There are 9 hidden switches. A switch that is on adds its own fixed numbers to the row, and there is some noise. The rows also spread widely along 12 directions, which tell nothing about the answers.
(in the rows, 128 means zero)
Known rows, each followed by its switches (1 for on, 0 for off):
[181 152 110 141 109 113 132 122  91 105 141 155 146 151 130  67 158 132
 141 154  82 126 104 153 151 171 132 173 101 143 168 142 124  90 114 103
 136 171 131  71 128]
0 0 0 0 0 1 1 1 1
[169 116 169 149 104 127 131  71 136 111 153 126 142 187 111  55 165 138
 128 169 144 143 117 125 132 119 137 134 113 118 127 151  91 118 161 148
 146 113 178  99 115]
0 0 0 1 1 0 0 1 0
[152 137 103 121  83 149 155 125  94 126 132  86 161 126 157 134 118 187
 133 122  96 164 148 118 165 130 109 130 130 131 131  74 148 135 135  72
 126 130 127 113 132]
0 1 0 1 1 0 1 0 0
[121 131  86 128 137 122 121 181 147 106 103 125 154  84 100 118 117 132
 124 109 189  76  87  76 153 152 133 125 154 120 129 120 119 109 151 108
 184 131  97 115 116]
0 0 0 1 0 0 0 1 1
[149  84 145 151 144 148 142 129 106  99 136 119  74 149 138  74 114 146
 100 138 156  66 112 160 127 120 125 119 121 109 118 120  81 144 117 157
 119 153 188  92 170]
0 1 0 0 1 0 0 1 1
[ 81 178 101 143  85 105 116 119  95 136 121 126 128 152 130 141  50  76
 145 117 120  89 147 168 190 131 111 160 144 140 141  82 191 166  27 152
  95  83 145 187  80]
1 1 0 1 1 0 0 1 0
[150 160 102 135 103 160 171 156 132 116 118  68 164  78 144 106 103 178
 113  94 102 144 129 110 202 126 107 147 135 124 106  84 117 135 136  58
 161 100 122 120 119]
0 0 1 0 1 0 1 0 1
[115 124  67 112 141 193  94 126 160 146 144 121 126 131 113 104 152 119
  90 117 157  84 112  72 145  84 105 129 135 130 125 111 135 101 143 144
 156  96 129 153 116]
1 0 0 1 1 0 0 0 1
[104 145  77  92 139 146  84 150  88 103 133 181 125 123  62 154  90  73
 148  60 160  65  99  82 153 131 105 120 104 155 143 129 145 167  77 190
 133 171  84  96 147]
1 0 0 0 1 0 0 0 0
[165 126  88  97  91 175 156 109  54 126 122  96  99 148 138 138 128 205
 104  69  51 164 142 127 172  79 114 139 108 172 142  54 131 160 123  71
  59 158 132  79 181]
1 0 1 0 1 1 0 0 1
[139 136 137 104 124 170 128 101 105 111 138 135 173 138  76  86 127 108
 164 112 135 116 101 101 192 119 124 122 104 133 137 139 101 136  77 124
 179 172 100  92 119]
1 1 0 1 0 0 1 1 0
[106 171 103 151 117 105 159 135 202 118  83  73 186 106 137 117  86 179
 118 106 154 135 143  96 184 148 112 127 168  86  76 104 115 107 186  89
 180  41 115 157  77]
1 0 0 0 1 0 1 0 1
[112 131  66 139 118 160 130 163 134 136 124  92 109 111 142 112  97 137
  88 127 151  62 116 137 166 129 120 142 132 122 140  76 135 125  97  96
 138 131 139 163 124]
1 0 1 1 1 1 1 1 1
[136 112 111 159 113 138 107 150 154 119 134 136  75 171 157  54 133  92
  96 170 122  87 141 180 133 135 121 165 119 118 113 133 118 117 106 127
 155 116 173 133 127]
1 0 0 0 1 0 1 0 0
[134 208  96 131 164 175 120  73 125 128 186 162 188 123  80  85 123 101
 123 111 125  61  66  65 171 126 115 153  98 138 185 146 136 105  88 192
 158  97 108 145  71]
1 0 1 1 1 1 1 1 0
[136  89 111 131  76 120  97 114 147 116  94 102 166 168  84  85 184 138
 157 180 166 152 102 130 163 141 144 116 127 124 128 125  82  91 156  59
 168 201 147 104 117]
1 1 0 0 1 0 1 1 1
[142 184  87 114 153 131 144 113  91 113 158 185 150 147 128  98 108 139
 167 129 113  73 107 136 150 196 104 160  82 113 168 148 148  81  75 156
 152 166  77  66 134]
1 0 1 1 0 1 1 1 1
[112 150  65 143 119  76 144 155 108 114 101 123 137 125 140 166  95 201
 135 128 149  83 100 115 132 208 131 135 153 119 158  89 149  84 148  97
 121 141  96 103 122]
1 0 0 1 1 0 0 1 1
[153 142 102 113 126 173 138  86  98 121 149 114 169 129 108 110 140 159
 132 112 108 122  97  93 174 110 117 123 108 134 156 104 117 116 120 120
 120 150 127 111 121]
1 1 0 0 1 0 1 1 1
[119 140  82  98 109 208  93 116 144 148 151 110 152 130 104 100 144  88
 123 112 121 124 130  98 181  76  93 136 116 134 113 114 138 127  97 133
 160 112 131 152 103]
1 0 0 0 1 0 0 0 1
[125  85  93 118 123 160  97 150 140 115 104 145  50 187 132  61 134 106
 100 139 145  76 158 177 148 104 104 142 118 128  93 116 112 123 101 110
 149 149 153 108 181]
1 1 0 1 1 1 1 0 1
[143 147 106 116 129 117 121 133 141  95 111 144 132 133 106 115 111 135
 104  61 135 126 141  76 148 104 113 130 135 138 108 117 129 157 175 147
 125  80 118 109 140]
0 0 0 0 1 0 1 0 0
[ 93 167  81  88 132 131 116 107 146 124 112 145 155 177 106 130  87 130
 160  92 135 120 159 119 167 151  85 121 111  98  94 124 145  98 108 142
 157 117  76 105 127]
1 0 0 0 1 0 1 1 1
[156 107 103 124 135 162 124 123 117 114 156 138 106 154 129  76 152 148
 115 154 151  81 104 127 128 135 126 134  94 121 153 127 108 105 131 130
 142 174 140  87 156]
1 0 1 1 1 0 1 1 1
[144 133 124 134 110 162 156 112  96 125 158 106 164 118 131 110 103 146
 148 148 129 103 109 144 154 141 128 124 104 115 162 106 119 144  81 124
 130 185 139 114 121]
1 1 1 0 0 1 1 1 0

New rows. What belongs after each?
[147 118  78  81 112 148 132 163  62 102 115 143 104 127 134 132 103 147
 140  77 112 107 145 134 166 125 111 136 110 148 138  81 155 152  84  91
 108 186  90  73 182]
1 1 0 1 0 0 1 1 1
[112 184 106 134 157 131 159 138 113  96 117 138 161 100 119 120  53 140
 152  81 129  66 119 118 195 177  88 139 121 105 111 127 120 125  78 143
 174 115  87  98 116]
1 1 0 0 1 0 1 0 1
[154 144 118 154 114 136 161  94 142 128 152  84 213 113 119 116 140 201
 130 161 160 135  84  71 134 163 140 109 130 103 156 114  96  87 195 107
 166 133 133 122  92]
0 0 0 1 1 1 1 1 0
[121 168  87 117 143 130 113  98  90 122 164 173 151 156 117 135 100 114
 151 124 135  72 113 109 135 161 103 137 108 124 172 125 172 114  79 188
 118 135 107 118 122]
0 1 0 1 1 0 1 1 0
[134 110  95 118 150 138 119 133 134 103 122 136 131 118 105 113 130 165
 114 109 186  66  91  69 125 122 128 110 139 124 137 117 112 115 178 151
 139 128 125 106 139]
1 1 0 1 1 0 0 1 1
[106 148  94  85 135 151  72 121 128 116 117 204 111 191  59  70 136  35
 162 103 137  90 129 136 178 121  95 154  96 145 112 169 131 114  50 166
 179 156  90  84 141]
1 0 0 1 0 1 0 0 1
[146  97 117 113 105 152 137 121 118 126 122  97  77 170 154 100 121 166
  84 106 124 137 168 137 140  74 110 127 134 127  99  81 128 150 154 115
  92  97 169 119 170]
0 0 0 1 1 0 0 1 1
[135  79 119 114 138 154 100  98 139 137 134 132  82 202 117  88 164 125
 104 156 153 107 123 145 113 101 128 111 115 110 123 130  99 102 134 153
 116 166 162 102 166]
0 0 0 0 0 0 0 1 1
[151 133 115 155 115 132 146 168  78  96 136 139  96 113 157  94  89 132
 121 122 115  70 123 155 145 152 111 162 127 141 135 108 136 157  89 130
 133 127 150  96 146]
0 1 0 1 1 1 0 0 0
[100 108  62 122  71 133  62 204 114 105 119 116 154  66  74 138 105  41
 155 127 230  56  84 123 175 129 135 121 123 148 165  93 146 186  66 115
 144 217 146 165 112]
1 1 1 0 1 0 1 1 1
[111 190  82 125 114 150 100 106 111 141 183 150 161 128 128 124  81  64
 135 114 120  87 137 119 146 122  88 154 112 127 151 117 194 149  65 215
 112  72 146 176  75]
0 0 0 0 1 1 0 1 0
[156 154 120 130 131 150 153 137  61 107 178 159 119 126 176  94  69 114
 154 132  85  73 142 180 143 166  99 166  87 111 153 127 160 149  28 171
 123 149 129  90 136]
1 1 0 0 0 0 1 1 0
[148 126 121 129 119 142 120 112 108 116 131 143 123 157 101  82 161 120
 133 139 123 111  96 129 164 127 135 148 114 148 151 136 110 113 111 122
 139 161 130  88 130]
1 0 0 1 0 0 0 0 1
[154 105  67  80 139 151 112 164 102 108 155 146 133  94 120 161 115 148
 115  77 189  90 120  49  98 114 126  98 116 133 163  97 154 159 172 162
 108 164  97  98 174]
0 0 0 1 0 0 1 1 0
[ 90 107 113 132  86  97 113 127 127 120 104 104 153 161  92 158 101 139
 164 150 196 119 111 133 137 170 139  92 131 104 126 110 110 130 125 125
 138 191 127 116 121]
1 0 0 0 1 0 0 1 0
[118 150 103 162 117 129 162 123 138 133 139  83 129 128 177 124  82 167
 104 148 131  92 140 158 154 151 112 137 136  93 127  88 133 123 119 130
 113  92 160 158 105]
1 0 0 0 1 0 1 0 1
[137 142 122 155 112  86 128 171 153  97  96 143 134 119 137  84 112 119
 132 128 150 104 133 123 150 151 123 159 162 120 106 131 136 130 146 115
 173  79 130 117 107]
0 1 0 1 0 0 0 0 0
[143 149 107 119 135 199 130 118 102 134 181 130 120 132 145  88  98 110
 107 108 106  91 143 118 143  99  89 149 104 124 126 114 149 146  85 174
 140  87 145 132 127]
0 0 0 1 1 1 0 1 0
[178  96 169 123 114 165 130 100 103  90 155 142 101 162 127  39 138 113
 135 124 134 117 149 155 143  82 103 136  88 124 100 145  90 177 120 176
 123 133 191  69 163]
1 1 0 0 1 0 0 0 1
[132 120  95 151 132 182 109 134 129 131 167 110 146  96 124  96 134 109
 101 153 145  60  74  96 139 112 127 133 134 129 161 114 124 122 104 149
 149 134 164 164  92]
1 1 0 0 1 0 0 1 0
[147 138  65 113 154 170 118 146 128 124 131 158 151 120 122  80 167 147
 138 140 101  86  81  97 147 156 112 155 121 129 152 138 124  50 109  89
 188 174  81  73 126]
1 1 1 0 0 0 0 1 1
[155 147 140 103  99 159 153  84 126 106 162  98 244 111 112 113 111 174
 190 122 158 163 136  72 153 138 102  97  97  89 112 128 112 138 156 144
 176 139 111  91 100]
1 1 0 0 1 0 1 1 0
[131 141 100 126 141 131 144 114 135 129 138 118 130 137 134 119 115 162
 103 125 157  92 113 111 144 128 129 123 130 108 152 105 132 116 138 138
 114 121 132 131 132]
0 0 1 1 0 0 1 1 1
[ 89 217  80 151 136 106 160 108  81 143  91 141 138 148 127 157  62 152
 130  88  31  94 105 151 212 173 110 169 159 152 159  88 169  96  30  95
 106 104  77 131  88]
1 1 0 0 0 1 0 0 0
[145 115 121 114  75 103 115 121 128  99  83 115 119 170 108  98 137 135
 123  95 139 161 161 130 180  86 122 133 140 150  99  91 126 161 160  87
 104 108 153 113 153]
0 1 0 1 1 0 1 0 1
[ 86 126 114 116 113 147 119  51 182 154 109  88 180 201  93 113 136 154
 146 163 175 139 133 114 173 118 111  93 137  85 105 112 109  77 141 116
 159 121 132 154  96]
1 1 0 1 1 0 1 1 1
[126 146 117  70 138 159 108  56 140 134 121 162 131 205  88 102 129 115
 130  68 107 143 160  91 163  46 104 121 122 133 106 121 147 145 117 173
  99  86 119 116 132]
1 1 1 0 0 0 0 1 0
[151 159  90  96  93 137 147 134 121 128 149 113 156 115 177 135  99 166
 145 104 111 158 184 123 135 119  89 142 120 108 113  91 180 151 143 136
 108  90 126 108 132]
0 0 1 0 0 0 0 0 1
[155 102 120 120  67 198 111 135 122 132 154  97  99 145 145  50 142  84
 113 144 118 140 171 172 173  66 101 160 103 141  94 101 126 171  91 115
 145 113 192 137 132]
1 0 0 1 1 1 0 0 1
[161  95 142 149 129 204 134 143 121 117 184 118  98 137 155  31 135 106
 107 180 138  73 117 165 138 132 115 149  89 104 122 144  91 121  81 135
 194 157 169 108 138]
1 0 0 1 1 0 1 1 0
[139 133 117 113  67 118 118 169  78  86 136 128 156  93 121 119  74  89
 186 107 176 107 150 143 167 142 102 139 110 131 114 108 158 195  80 145
 143 149 140 102 136]
0 1 0 1 1 0 0 1 1
[136 152 118 136  66 101 147 179 114  95 101 107 175  86 139 119  78 120
 171 110 130 142 155 148 189 156 117 151 139 125 109 102 147 174  98  78
 161 130 114 118 101]
1 1 0 0 0 0 1 0 0
[129 159  91 132 185 136 138 128  95 103 125 185  90 152 103 107 105 152
 102  79 104  47  84  97 141 157 115 149 120 149 147 135 117 106 112 157
 139 129  87  67 156]
1 0 0 1 1 1 0 0 0
